The rows of each matrix lie in a flat space through zero, up to rounding. After each matrix: how many dimensions does the smallest such space have?

[[  2  10  -7   1 -11  -6 -10  10 -11  -8   8  -6  10  15  12   3 -12  10
    8  -1   0  12]
 [ 10  18  -6  12  -4   0  -2 -11   0  -3  -6   7  10  -6  -6 -10 -12   0
   10 -17  -1  -6]
 [ -7  -6  12  10  17   0   8 -11   9   6  -1  -2 -17 -14 -17  -1   2  -8
   -7   7   7  -5]
 [  1  12  10 -73 -45  17   3  54 -24   1 -21  15 -27  18   5 -15  47  63
  -10 -24 -33  16]
 [-11  -4  17 -45   2  15   7  36 -11  -8  -5 -13 -22  14  -8   5  40  33
  -15   5 -20  22]
 [ -6   0   0  17  15  -8  -7  -1  -3 -10  16 -19   7  10   3  12 -15  -6
    4  16   9  13]
 [-10  -2   8   3   7  -7  -3   9  -7  -3  12 -14 -11   8   0   8  -5   7
   -3  16   7  15]
 [ 10 -11 -11  54  36  -1   9 -62  34   8  -4   9  26 -35 -16  -2 -23 -62
    7  -2  18 -39]
 [-11   0   9 -24 -11  -3  -7  34 -19  -6  11 -14 -16  23  10   8   9  29
   -5  13  -4  26]
 [ -8  -3   6   1  -8 -10  -3   8  -6   7   8  -1 -17   3   5   1  -7   8
   -3  11   9   7]
 [  8  -6  -1 -21  -5  16  12  -4  11   8 -22  19   0 -14  -8 -11  27  -2
   -6 -18 -16 -19]
 [ -6   7  -2  15 -13 -19 -14   9 -14  -1  19  -8  -4  14  16   5 -27   9
    7  13  15  15]
 [ 10  10 -17 -27 -22   7 -11  26 -16 -17   0  -4  28  28  24   4   8  19
    9 -12 -20  14]
 [ 15  -6 -14  18  14  10   8 -35  23   3 -14  14  28 -21  -7  -5   0 -37
    5 -15  -3 -31]
 [ 12  -6 -17   5  -8   3   0 -16  10   5  -8  16  24  -7  11  -3  -3 -21
    5 -12  -3 -21]
 [  3 -10  -1 -15   5  12   8  -2   8   1 -11   5   4  -5  -3   0  21  -7
   -6  -5 -11 -10]
 [-12 -12   2  47  40 -15  -5 -23   9  -7  27 -27   8   0  -3  21 -31 -34
    2  33  26   7]
 [ 10   0  -8  63  33  -6   7 -62  29   8  -2   9  19 -37 -21  -7 -34 -54
   10  -4  23 -34]
 [  8  10  -7 -10 -15   4  -3   7  -5  -3  -6   7   9   5   5  -6   2  10
    5 -14  -9   0]
 [ -1 -17   7 -24   5  16  16  -2  13  11 -18  13 -12 -15 -12  -5  33  -4
  -14  -6 -12 -16]
 [  0  -1   7 -33 -20   9   7  18  -4   9 -16  15 -20  -3  -3 -11  26  23
   -9 -12 -14  -2]
 [ 12  -6  -5  16  22  13  15 -39  26   7 -19  15  14 -31 -21 -10   7 -34
    0 -16  -2 -33]]
	5

[[-22 -24  -7  -8  31  -7  14 -32  -1  -9 -13 -22 -11  29 -13  -9  -2   5
    3   3  18   0]
 [-24 -13 -27 -11  17 -30  12 -20  -5   9  -2  11  -4  21 -57 -22  23  -4
  -14  -2   9  -4]
 [ -7 -27 -15   1   8  -6   9  14 -18  19  -6  13   4   1 -42  -7  27   1
  -11  16 -14  -6]
 [ -8 -11   1 -11   9   2  -1 -24 -14 -35   0 -19  49  18   4 -12   3   7
  -11   4   9   5]
 [ 31  17   8   9 -18  11 -12  40  20  12  -2  14 -18 -29  28   9  -6   3
    9  -8 -20  -6]
 [ -7 -30  -6   2  11  16  13   0  -7  -2  14   5 -12  -1 -19  -1  17   5
  -13  15   6   1]
 [ 14  12   9  -1 -12  13  -8  12   7  -8  11   2  11 -10  21   7  -5  -1
   -5   1  -5  -1]
 [-32 -20  14 -24  40   0  12 -32  14  -5 -15 -41 -42   9   3  -2 -13  13
    5 -10  16   7]
 [ -1  -5 -18 -14  20  -7   7  14  24  14  -2   7 -26   1 -20  -8  10  -2
   -4  -3  -2 -10]
 [ -9   9  19 -35  12  -2  -8  -5  14  -6  -6 -31  14   5  14   4 -10   2
  -12   0  -9  -3]
 [-13  -2  -6   0  -2  14  11 -15  -2  -6  39  13  -7   1 -15   6   6 -13
  -17  10  23   7]
 [-22  11  13 -19  14   5   2 -41   7 -31  13 -32  14  15  24   4 -22  -4
   -2  -7  29  14]
 [-11  -4   4  49 -18 -12  11 -42 -26  14  -7  14 -57  11  -9   3 -15   2
   29 -12  25  11]
 [ 29  21   1  18 -29  -1 -10   9   1   5   1  15  11   9  15   8  -7  -7
    3   7 -10 -13]
 [-13 -57 -42   4  28 -19  21   3 -20  14 -15  24  -9  15 -79 -34  51  14
  -16  12  -6 -10]
 [ -9 -22  -7 -12   9  -1   7  -2  -8   4   6   4   3   8 -34  -8  22   4
  -23  14  -5  -6]
 [ -2  23  27   3  -6  17  -5 -13  10 -10   6 -22 -15  -7  51  22 -37  -5
   19  -9  15  12]
 [  5  -4   1   7   3   5  -1  13  -2   2 -13  -4   2  -7  14   4  -5   3
   14  -2  -6   3]
 [  3 -14 -11 -11   9 -13  -5   5  -4 -12 -17  -2  29   3 -16 -23  19  14
  -11  -4 -13  -5]
 [  3  -2  16   4  -8  15   1 -10  -3   0  10  -7 -12   7  12  14  -9  -2
   -4  14   3  -3]
 [ 18   9 -14   9 -20   6  -5  16  -2  -9  23  29  25 -10  -6  -5  15  -6
  -13   3  -2  -3]
 [  0  -4  -6   5  -6   1  -1   7 -10  -3   7  14  11 -13 -10  -6  12   3
   -5  -3  -3   5]]
	9

[[-38  -1  -6  29  -5  21 -19 -15   1 -12  14 -25  38  -1   0 -11   3   1
   -5 -54 -64  36]
 [ -1 -68  54  -3  58  44 -39  -6 -33 -28 -17 -26  22  -7  52 -43  20  -4
    8 -23 -26  38]
 [ -6  54 -69 -16  37   0   3  54   8 -11 -11  -2  10  27 -17  34  12 -12
  -10 -21  -1 -26]
 [ 29  -3 -16 -15 -39  39   2  22   1   1  -7  -3 -11  28   5 -38  30 -37
  -14 -17  13  -4]
 [ -5  58  37 -39 -33 -31   0 -15  67  -1 -26  -1 -45 -11  38 -24  33 -17
  -45 -29 -31  13]
 [ 21  44   0  39 -31   0 -13 -12  16   1  20  11  19  13   2  36 -10   1
  -22 -27   9  -5]
 [-19 -39   3   2   0 -13  35  16  53 -26  -1  -2  -3 -10   2 -31 -16 -17
   23 -37   4 -15]
 [-15  -6  54  22 -15 -12  16 -25   6  13 -11 -71  -7 -19   9 -16 -41  12
  -49  21  18  25]
 [  1 -33   8   1  67  16  53   6  -6  15  -1  10 -32   8 -50  -6  -3   7
  -26  47 -10  -7]
 [-12 -28 -11   1  -1   1 -26  13  15  21  12   9 -35   4  10 -38 -20  22
  -26 -14  60  -9]
 [ 14 -17 -11  -7 -26  20  -1 -11  -1  12 -34 -16   3  -4  29   9 -28  -2
    0 -35  -3  20]
 [-25 -26  -2  -3  -1  11  -2 -71  10   9 -16 -78  -2 -18 -15  -3 -30  -1
   -8   2  -5 -10]
 [ 38  22  10 -11 -45  19  -3  -7 -32 -35   3  -2  17  20  -3  14   0  51
  -10 -52 -18 -22]
 [ -1  -7  27  28 -11  13 -10 -19   8   4  -4 -18  20  -8 -31  -7 -62 -23
  -27  21   7  21]
 [  0  52 -17   5  38   2   2   9 -50  10  29 -15  -3 -31  20  -8  -9   7
  -14  20 -23   5]
 [-11 -43  34 -38 -24  36 -31 -16  -6 -38   9  -3  14  -7  -8 -51   0 -24
    2 -67  22 -13]
 [  3  20  12  30  33 -10 -16 -41  -3 -20 -28 -30   0 -62  -9   0 -27  43
    4   1 -48 -60]
 [  1  -4 -12 -37 -17   1 -17  12   7  22  -2  -1  51 -23   7 -24  43 -28
    4  -5 -30  30]
 [ -5   8 -10 -14 -45 -22  23 -49 -26 -26   0  -8 -10 -27 -14   2   4   4
   47   0  23 -14]
 [-54 -23 -21 -17 -29 -27 -37  21  47 -14 -35   2 -52  21  20 -67   1  -5
    0 -11  47  49]
 [-64 -26  -1  13 -31   9   4  18 -10  60  -3  -5 -18   7 -23  22 -48 -30
   23  47 -60  10]
 [ 36  38 -26  -4  13  -5 -15  25  -7  -9  20 -10 -22  21   5 -13 -60  30
  -14  49  10 -36]]
	19

[[  8  17  -5 -27 -12   2  18  15  -4   9  17 -12 -17  11  -4  10  17   3
   -5   9   1  -1]
 [ 17 -26   6 -10  11  -2  16 -10  -5  -4  14  12 -10 -15 -13 -33   3   6
  -37 -32 -16 -10]
 [ -5   6  -8 -18  10  27 -14  -2   7  21  11   8 -15  20 -25   8  -6  -3
    9 -17   1 -15]
 [-27 -10 -18  23 -10  12  -4 -12   8   5 -15 -15   9  17 -37  12  18  -5
   33  -2  32  -4]
 [-12  11  10 -10 -21  -3  12 -12  17  13  -2 -25 -12   7   4  26  11   1
   11  41  22   0]
 [  2  -2  27  12  -3 -23  20  14 -13 -36 -20  -7  11 -15  47  23   4   0
   10  19 -12  13]
 [ 18  16 -14  -4  12  20  10  15  12  13  27   2 -21  12  10   5   0  -6
   11 -17  14   9]
 [ 15 -10  -2 -12 -12  14  15 -60  10   6 -21  13  20  -3 -14 -17  -1  13
  -61  -2  -3  19]
 [ -4  -5   7   8  17 -13  12  10   5   2 -13   2   3  -2  31  20 -14   6
   19  19  10  18]
 [  9  -4  21   5  13 -36  13   6   2  -7  10  15   1 -13  36   5 -36   4
   -2  21 -27  10]
 [ 17  14  11 -15  -2 -20  27 -21 -13  10  29 -12 -16 -24  22   8  23   9
  -15  19 -20  20]
 [-12  12   8 -15 -25  -7   2  13   2  15 -12   5 -14  15 -25  10   0   6
   10  18  11 -22]
 [-17 -10 -15   9 -12  11 -21  20   3   1 -16 -14   4   6 -29 -23  16  -1
    4  -5  20 -16]
 [ 11 -15  20  17   7 -15  12  -3  -2 -13 -24  15   6 -26  32 -12  -4   9
  -12  -1   2  13]
 [ -4 -13 -25 -37   4  47  10 -14  31  36  22 -25 -29  32 -47  -4  19   0
  -16 -15  33 -14]
 [ 10 -33   8  12  26  23   5 -17  20   5   8  10 -23 -12  -4 -26   2  -3
   -8 -45  15 -10]
 [ 17   3  -6  18  11   4   0  -1 -14 -36  23   0  16  -4  19   2   0 -17
    2 -31 -30  12]
 [  3   6  -3  -5   1   0  -6  13   6   4   9   6  -1   9   0  -3 -17   1
   -5   5 -16   0]
 [ -5 -37   9  33  11  10  11 -61  19  -2 -15  10   4 -12 -16  -8   2  -5
    3 -31  28  -3]
 [  9 -32 -17  -2  41  19 -17  -2  19  21  19  18  -5  -1 -15 -45 -31   5
  -31 -36 -11  -2]
 [  1 -16   1  32  22 -12  14  -3  10 -27 -20  11  20   2  33  15 -30 -16
   28 -11  45   9]
 [ -1 -10 -15  -4   0  13   9  19  18  10  20 -22 -16  13 -14 -10  12   0
   -3  -2   9  -2]]
	13

[[ 59 -18 -16 -19  20 -25   5  48  42 -22 -11   3  -1  -8  -9  -6   0 -20
   22   6   0  -6]
 [-18 -16   5   1  -9  -1  -8  21  -7   1 -30  -4 -15   7  -4 -17  -2   1
    3  12  17 -24]
 [-16   5 -15 -12  -8 -14 -17 -15   8 -15  14 -10  24 -41 -17 -16  -2 -11
    5   4  -8   9]
 [-19   1 -12   5 -10   9 -23 -13 -24   7 -12   8   7  21  13   8 -11 -12
   -4  -5  24  13]
 [ 20  -9  -8 -10   6 -10 -16  24  20  -2 -12   1   2  -2  -8  -6 -14  -4
    3   3   1 -14]
 [-25  -1 -14   9 -10  -1  -9 -35 -17   9  10   1  13  15  13 -11  24 -13
  -13 -21  13  11]
 [  5  -8 -17 -23 -16  -9 -10  11   7  -3  14   0 -14   3 -14 -16  27  -3
   29   5 -32  -3]
 [ 48  21 -15 -13  24 -35  11  22  26 -40  30 -12 -24  -5 -13 -10  29 -11
  -12  18  -1 -27]
 [ 42  -7   8 -24  20 -17   7  26 -17  19  14   5  -1  16  -3 -12  -8 -10
   17   2   2  14]
 [-22   1 -15   7  -2   9  -3 -40  19   3  21   1  13 -15 -26 -27  27   7
  -28  -5  -4 -21]
 [-11 -30  14 -12 -12  10  14  30  14  21 -21  -5  -3 -14  -1 -25   1  11
    0  15  10 -14]
 [  3  -4 -10   8   1   1   0 -12   5   1  -5  10   8   2  -5   8   0  -3
    6 -18 -13  10]
 [ -1 -15  24   7   2  13 -14 -24  -1  13  -3   8  32  13  15  21 -21  -1
   31 -13  -9  13]
 [ -8   7 -41  21  -2  15   3  -5  16 -15 -14   2  13 -41 -19  -2 -18 -10
  -15 -21  21  16]
 [ -9  -4 -17  13  -8  13 -14 -13  -3 -26  -1  -5  15 -19 -19  -8  -7 -23
   50  -4  14  15]
 [ -6 -17 -16   8  -6 -11 -16 -10 -12 -27 -25   8  21  -2  -8   2  -4 -37
   55 -15   3  29]
 [  0  -2  -2 -11 -14  24  27  29  -8  27   1   0 -21 -18  -7  -4 -17  22
   -8   2   2  -3]
 [-20   1 -11 -12  -4 -13  -3 -11 -10   7  11  -3  -1 -10 -23 -37  22  -1
  -23   9   1  -6]
 [ 22   3   5  -4   3 -13  29 -12  17 -28   0   6  31 -15  50  55  -8 -23
   -3  -6  10  34]
 [  6  12   4  -5   3 -21   5  18   2  -5  15 -18 -13 -21  -4 -15   2   9
   -6  -2 -14 -12]
 [  0  17  -8  24   1  13 -32  -1   2  -4  10 -13  -9  21  14   3   2   1
   10 -14   2   5]
 [ -6 -24   9  13 -14  11  -3 -27  14 -21 -14  10  13  16  15  29  -3  -6
   34 -12   5 -38]]
	14

[[ 21 -11   4  -5  14  25  37  10   2   4   1  -8 -20 -14   2 -27  -7   3
   -9  10  21 -19]
 [-11 -11   0   7   0   9   2   4  -3  -9   0   4  -2   5   6   5   7   4
   11  -8  -3  10]
 [  4   0  -5   8  -2 -17  -5 -11 -28  16  -3 -17   3   7 -13   2  13   6
   -4 -10  -2  -3]
 [ -5   7   8  -7 -13  -2  -7  -7  18  -7  20  16   9   2  -1 -13 -14   6
    7 -10  -2   0]
 [ 14   0  -2 -13   4  -1   6 -13 -21  29   3 -22 -17   2  -8  -4  12  30
   -1  -7  -1  -1]
 [ 25   9 -17  -2  -1 -22  -2 -25 -18  44   6 -36   2   7 -31  -9   6   4
  -16  -7  13  -9]
 [ 37   2  -5  -7   6  -2   7   2  -9  27 -12 -27 -11 -10 -13  -8   5   3
   -3  29   0 -20]
 [ 10   4 -11  -7 -13 -25   2 -28  -9  27  12  -3  -3   8 -16 -12   0  -5
  -10 -25   1  10]
 [  2  -3 -28  18 -21 -18  -9  -9  -5 -10  -7  13  13   8 -10  22  -9 -43
   18   9  -2  19]
 [  4  -9  16  -7  29  44  27  27 -10  -9 -10 -15 -22 -16  17  -3   4  36
    1  22  13 -23]
 [  1   0  -3  20   3   6 -12  12  -7 -10 -15 -17  10  -5   7  20   5  -7
    1  21  -2  -8]
 [ -8   4 -17  16 -22 -36 -27  -3  13 -15 -17  24  20   7  -1  26  -1 -58
    5   7 -22  24]
 [-20  -2   3   9 -17   2 -11  -3  13 -22  10  20   8   3  19   7  -6  -8
    9 -15 -10  19]
 [-14   5   7   2   2   7 -10   8   8 -16  -5   7   3  -3  17  15   0   2
   -1   4  -8   4]
 [  2   6 -13  -1  -8 -31 -13 -16 -10  17   7  -1  19  17 -36  -4   0  -6
    7  -9   3  -1]
 [-27   5   2 -13  -4  -9  -8 -12  22  -3  20  26   7  15  -4  -5  -6   1
   -1 -33   1  21]
 [ -7   7  13 -14  12   6   5   0  -9   4   5  -1  -6   0   0  -6   0  30
   -7  -9   5 -10]
 [  3   4   6   6  30   4   3  -5 -43  36  -7 -58  -8   2  -6   1  30  46
  -33 -16  15 -21]
 [ -9  11  -4   7  -1 -16  -3 -10  18   1   1   5   9  -1   7  -1  -7 -33
  -40 -20  10   8]
 [ 10  -8 -10 -10  -7  -7  29 -25   9  22  21   7 -15   4  -9 -33  -9 -16
  -20 -35  20  14]
 [ 21  -3  -2  -2  -1  13   0   1  -2  13  -2 -22 -10  -8   3   1   5  15
   10  20  -6  -7]
 [-19  10  -3   0  -1  -9 -20  10  19 -23  -8  24  19   4  -1  21 -10 -21
    8  14  -7   7]]
	10

[[ 20  -9  -4  -5  20   9   0  -6  -6  24 -29  -6   3 -13  35   7 -30  30
   14  43   8  -3]
 [ -9   8 -34  -6  -7 -16   0   4 -13  13 -17 -12  -1 -15 -19 -13   7   5
  -26  -1   0  -7]
 [ -4 -34   4  -6  18   6  25 -15  -7  -6 -19  18  18  12  26 -14  -2  28
  -11   9 -12 -22]
 [ -5  -6  -6 -22 -10 -31  32 -16  20 -10  41  16  15  -9 -27 -19  25 -56
  -10  -8 -15  26]
 [ 20  -7  18 -10  -6   7   7  29  20 -16   6  24  15  14 -16  16  17 -19
  -16 -18  11   0]
 [  9 -16   6 -31   7   9  40 -44 -12  27   6 -10   4  -5  -3 -25 -21  -4
   14  37 -27  35]
 [  0   0  25  32   7  40  25 -11 -18   2  -9  -8  11  -7 -23  18 -25   6
    6  22   3 -17]
 [ -6   4 -15 -16  29 -44 -11 -49  -6  34 -23 -38  -9  -3 -24  -1  15  20
   18  14 -38  19]
 [ -6 -13  -7  20  20 -12 -18  -6  -4  -6 -29   2  12  -6  22  19  -7  21
    6  11  11 -34]
 [ 24  13  -6 -10 -16  27   2  34  -6  16 -14  -4  -5  -4 -15   5  -9   6
  -17   5  19   7]
 [-29 -17 -19  41   6   6  -9 -23 -29 -14 -41  -9   3  19 -38  16  17  30
    5 -24  10 -36]
 [ -6 -12  18  16  24 -10  -8 -38   2  -4  -9 -11   1  19 -19  23  14   9
   35  -5 -14   1]
 [  3  -1  18  15  15   4  11  -9  12  -5   3   1  -3  12  -3   8  18  12
   13  -4 -12  -2]
 [-13 -15  12  -9  14  -5  -7  -3  -6  -4  19  19  12  17  13  -9 -18  -7
    4   5   0  18]
 [ 35 -19  26 -27 -16  -3 -23 -24  22 -15 -38 -19  -3  13 -10  42  23  -5
   27 -28 -12 -20]
 [  7 -13 -14 -19  16 -25  18  -1  19   5  16  23   8  -9  42 -21   4  -3
    0  23  -2  16]
 [-30   7  -2  25  17 -21 -25  15  -7  -9  17  14  18 -18  23   4 -29 -14
  -11  16  16 -17]
 [ 30   5  28 -56 -19  -4   6  20  21   6  30   9  12  -7  -5  -3 -14 -51
  -18   5 -10  33]
 [ 14 -26 -11 -10 -16  14   6  18   6 -17   5  35  13   4  27   0 -11 -18
    4   2  38   4]
 [ 43  -1   9  -8 -18  37  22  14  11   5 -24  -5  -4   5 -28  23  16   5
    2  -6  12   1]
 [  8   0 -12 -15  11 -27   3 -38  11  19  10 -14 -12   0 -12  -2  16 -10
   38  12 -14  44]
 [ -3  -7 -22  26   0  35 -17  19 -34   7 -36   1  -2  18 -20  16 -17  33
    4   1  44  -4]]
	11

[[-13   6  -8  -3  -3   5   5  -2 -26  -9  13   9  11   9  13  -6  10  -9
   -6   0   1  17]
 [  6 -13   2  19  -7  -7  -6   6  25  11  -7   3   0  -8  -6  16 -12   0
    8  -8 -20 -10]
 [ -8   2  -7  -2  -8  -1   1   4 -16  -3   3   2   7   7   7  -4   6  -4
   -7   1  -2  13]
 [ -3  19  -2 -41   1   0   4   7 -37 -10  -8 -22  -9  16   0 -32  18  13
  -22  20  36  18]
 [ -3  -7  -8   1 -24 -15  -7  22  -4   9 -14  -8   3   7   0   1  -1   5
  -12   2 -13  12]
 [  5  -7  -1   0 -15 -13  -7  17   9  10 -17 -11  -5   1  -7   2  -5   9
   -6   2  -7   1]
 [  5  -6   1   4  -7  -7  -5   8  13   7 -10  -5  -4  -3  -6   5  -6   5
    0  -1  -7  -5]
 [ -2   6   4   7  22  17   8 -25   0 -10  21  17   5  -7   6   4   1 -12
   14  -6   5  -8]
 [-26  25 -16 -37  -4   9  13   0 -75 -23  18  -1  13  28  24 -36  32  -7
  -28  15  30  44]
 [ -9  11  -3 -10   9  10   7 -10 -23 -12  14   6   5   6   9 -10  11  -7
   -3   3  12  10]
 [ 13  -7   3  -8 -14 -17 -10  21  18  14 -28 -22 -14  -1 -15  -1  -7  19
   -8   7   0  -6]
 [  9   3   2 -22  -8 -11  -5  17  -1   6 -22 -25 -14   5 -11 -13   2  19
  -14  13  15   1]
 [ 11   0   7  -9   3  -5  -4   5  13   5 -14 -14 -13  -3 -12  -3  -4  13
   -1   6  10 -10]
 [  9  -8   7  16   7   1  -3  -7  28   6  -1   5  -3 -12  -7  15 -12  -1
   14  -8 -11 -18]
 [ 13  -6   7   0   0  -7  -6   6  24   9 -15 -11 -12  -7 -13   5  -9  11
    3   1   0 -14]
 [ -6  16  -4 -32   1   2   5   4 -36 -10  -1 -13  -3  15   5 -26  17   7
  -18  15  28  18]
 [ 10 -12   6  18  -1  -5  -6   1  32  11  -7   2  -4 -12  -9  17 -14   2
   12  -8 -16 -17]
 [ -9   0  -4  13   5   9   5 -12  -7  -7  19  19  13  -1  11   7   2 -15
    7  -8  -9   4]
 [ -6   8  -7 -22 -12  -6   0  14 -28  -3  -8 -14  -1  14   3 -18  12   7
  -20  12  13  20]
 [  0  -8   1  20   2   2  -1  -6  15   3   7  13   6  -8   1  15  -8  -8
   12 -10 -16  -8]
 [  1 -20  -2  36 -13  -7  -7   5  30  12   0  15  10 -11   0  28 -16  -9
   13 -16 -38  -9]
 [ 17 -10  13  18  12   1  -5  -8  44  10  -6   1 -10 -18 -14  18 -17   4
   20  -8  -9 -30]]
	3

[[  1   9   2 -19   5  -1  20 -13  13 -14  22  48  23 -16 -13 -12  22  -9
   -3 -19  13 -13]
 [  9  28  14 -22  39  22  24  25 -21 -43 -14   4   9 -11  16  23  25   7
   26 -18 -34   8]
 [  2  14  26  -6  13 -28   4 -24  -7  11   1 -14  11   7  -7 -13  -1 -20
   -3   1 -17  18]
 [-19 -22  -6  24   5  -7  30 -34 -17  26  10  15  12 -26 -19   1   8 -15
   28  13  -8   9]
 [  5  39  13   5   3  -3 -23  14   6  -7  12 -17  -6  20  26 -20 -11  26
  -33  29   0   5]
 [ -1  22 -28  -7  -3 -49  51 -26  11  70  -1 -16   4   9 -57 -39   4 -35
    4   0 -48  31]
 [ 20  24   4  30 -23  51 -16  25   2  -6 -17 -36   1   1  18  28  -3  17
  -12  38  11 -19]
 [-13  25 -24 -34  14 -26  25  29 -17 -22   7  23  -1   7  39 -37  21  -6
   18  -1 -32  -7]
 [ 13 -21  -7 -17   6  11   2 -17  28  -7  -1   2 -11  -1 -17 -12 -12   0
   -8 -23  -3  18]
 [-14 -43  11  26  -7  70  -6 -22  -7 -33  14 -14   0 -38  40   8   2   5
   24  31  30  -4]
 [ 22 -14   1  10  12  -1 -17   7  -1  14 -36 -37 -32  28 -36  44 -15  13
    3 -15 -19  27]
 [ 48   4 -14  15 -17 -16 -36  23   2 -14 -37  23 -15  43  13  23 -13  14
  -27  18  -4 -32]
 [ 23   9  11  12  -6   4   1  -1 -11   0 -32 -15  17  -3  12  13 -11 -17
    1  15 -22  -9]
 [-16 -11   7 -26  20   9   1   7  -1 -38  28  43  -3 -10  -5  14  31  13
   14 -37  30  -6]
 [-13  16  -7 -19  26 -57  18  39 -17  40 -36  13  12  -5 -45  33 -25   4
    4 -68 -42  12]
 [-12  23 -13   1 -20 -39  28 -37 -12   8  44  23  13  14  33 -74  45 -41
   10  65  -3 -17]
 [ 22  25  -1   8 -11   4  -3  21 -12   2 -15 -13 -11  31 -25  45  42  -6
   11   9   6 -18]
 [ -9   7 -20 -15  26 -35  17  -6   0   5  13  14 -17  13   4 -41  -6  10
    1   1 -36  30]
 [ -3  26  -3  28 -33   4 -12  18  -8  24   3 -27   1  14   4  10  11   1
   -8  40  20 -23]
 [-19 -18   1  13  29   0  38  -1 -23  31 -15  18  15 -37 -68  65   9   1
   40 -50 -14  18]
 [ 13 -34 -17  -8   0 -48  11 -32  -3  30 -19  -4 -22  30 -42  -3   6 -36
   20 -14 -25  19]
 [-13   8  18   9   5  31 -19  -7  18  -4  27 -32  -9  -6  12 -17 -18  30
  -23  18  19  24]]
	11
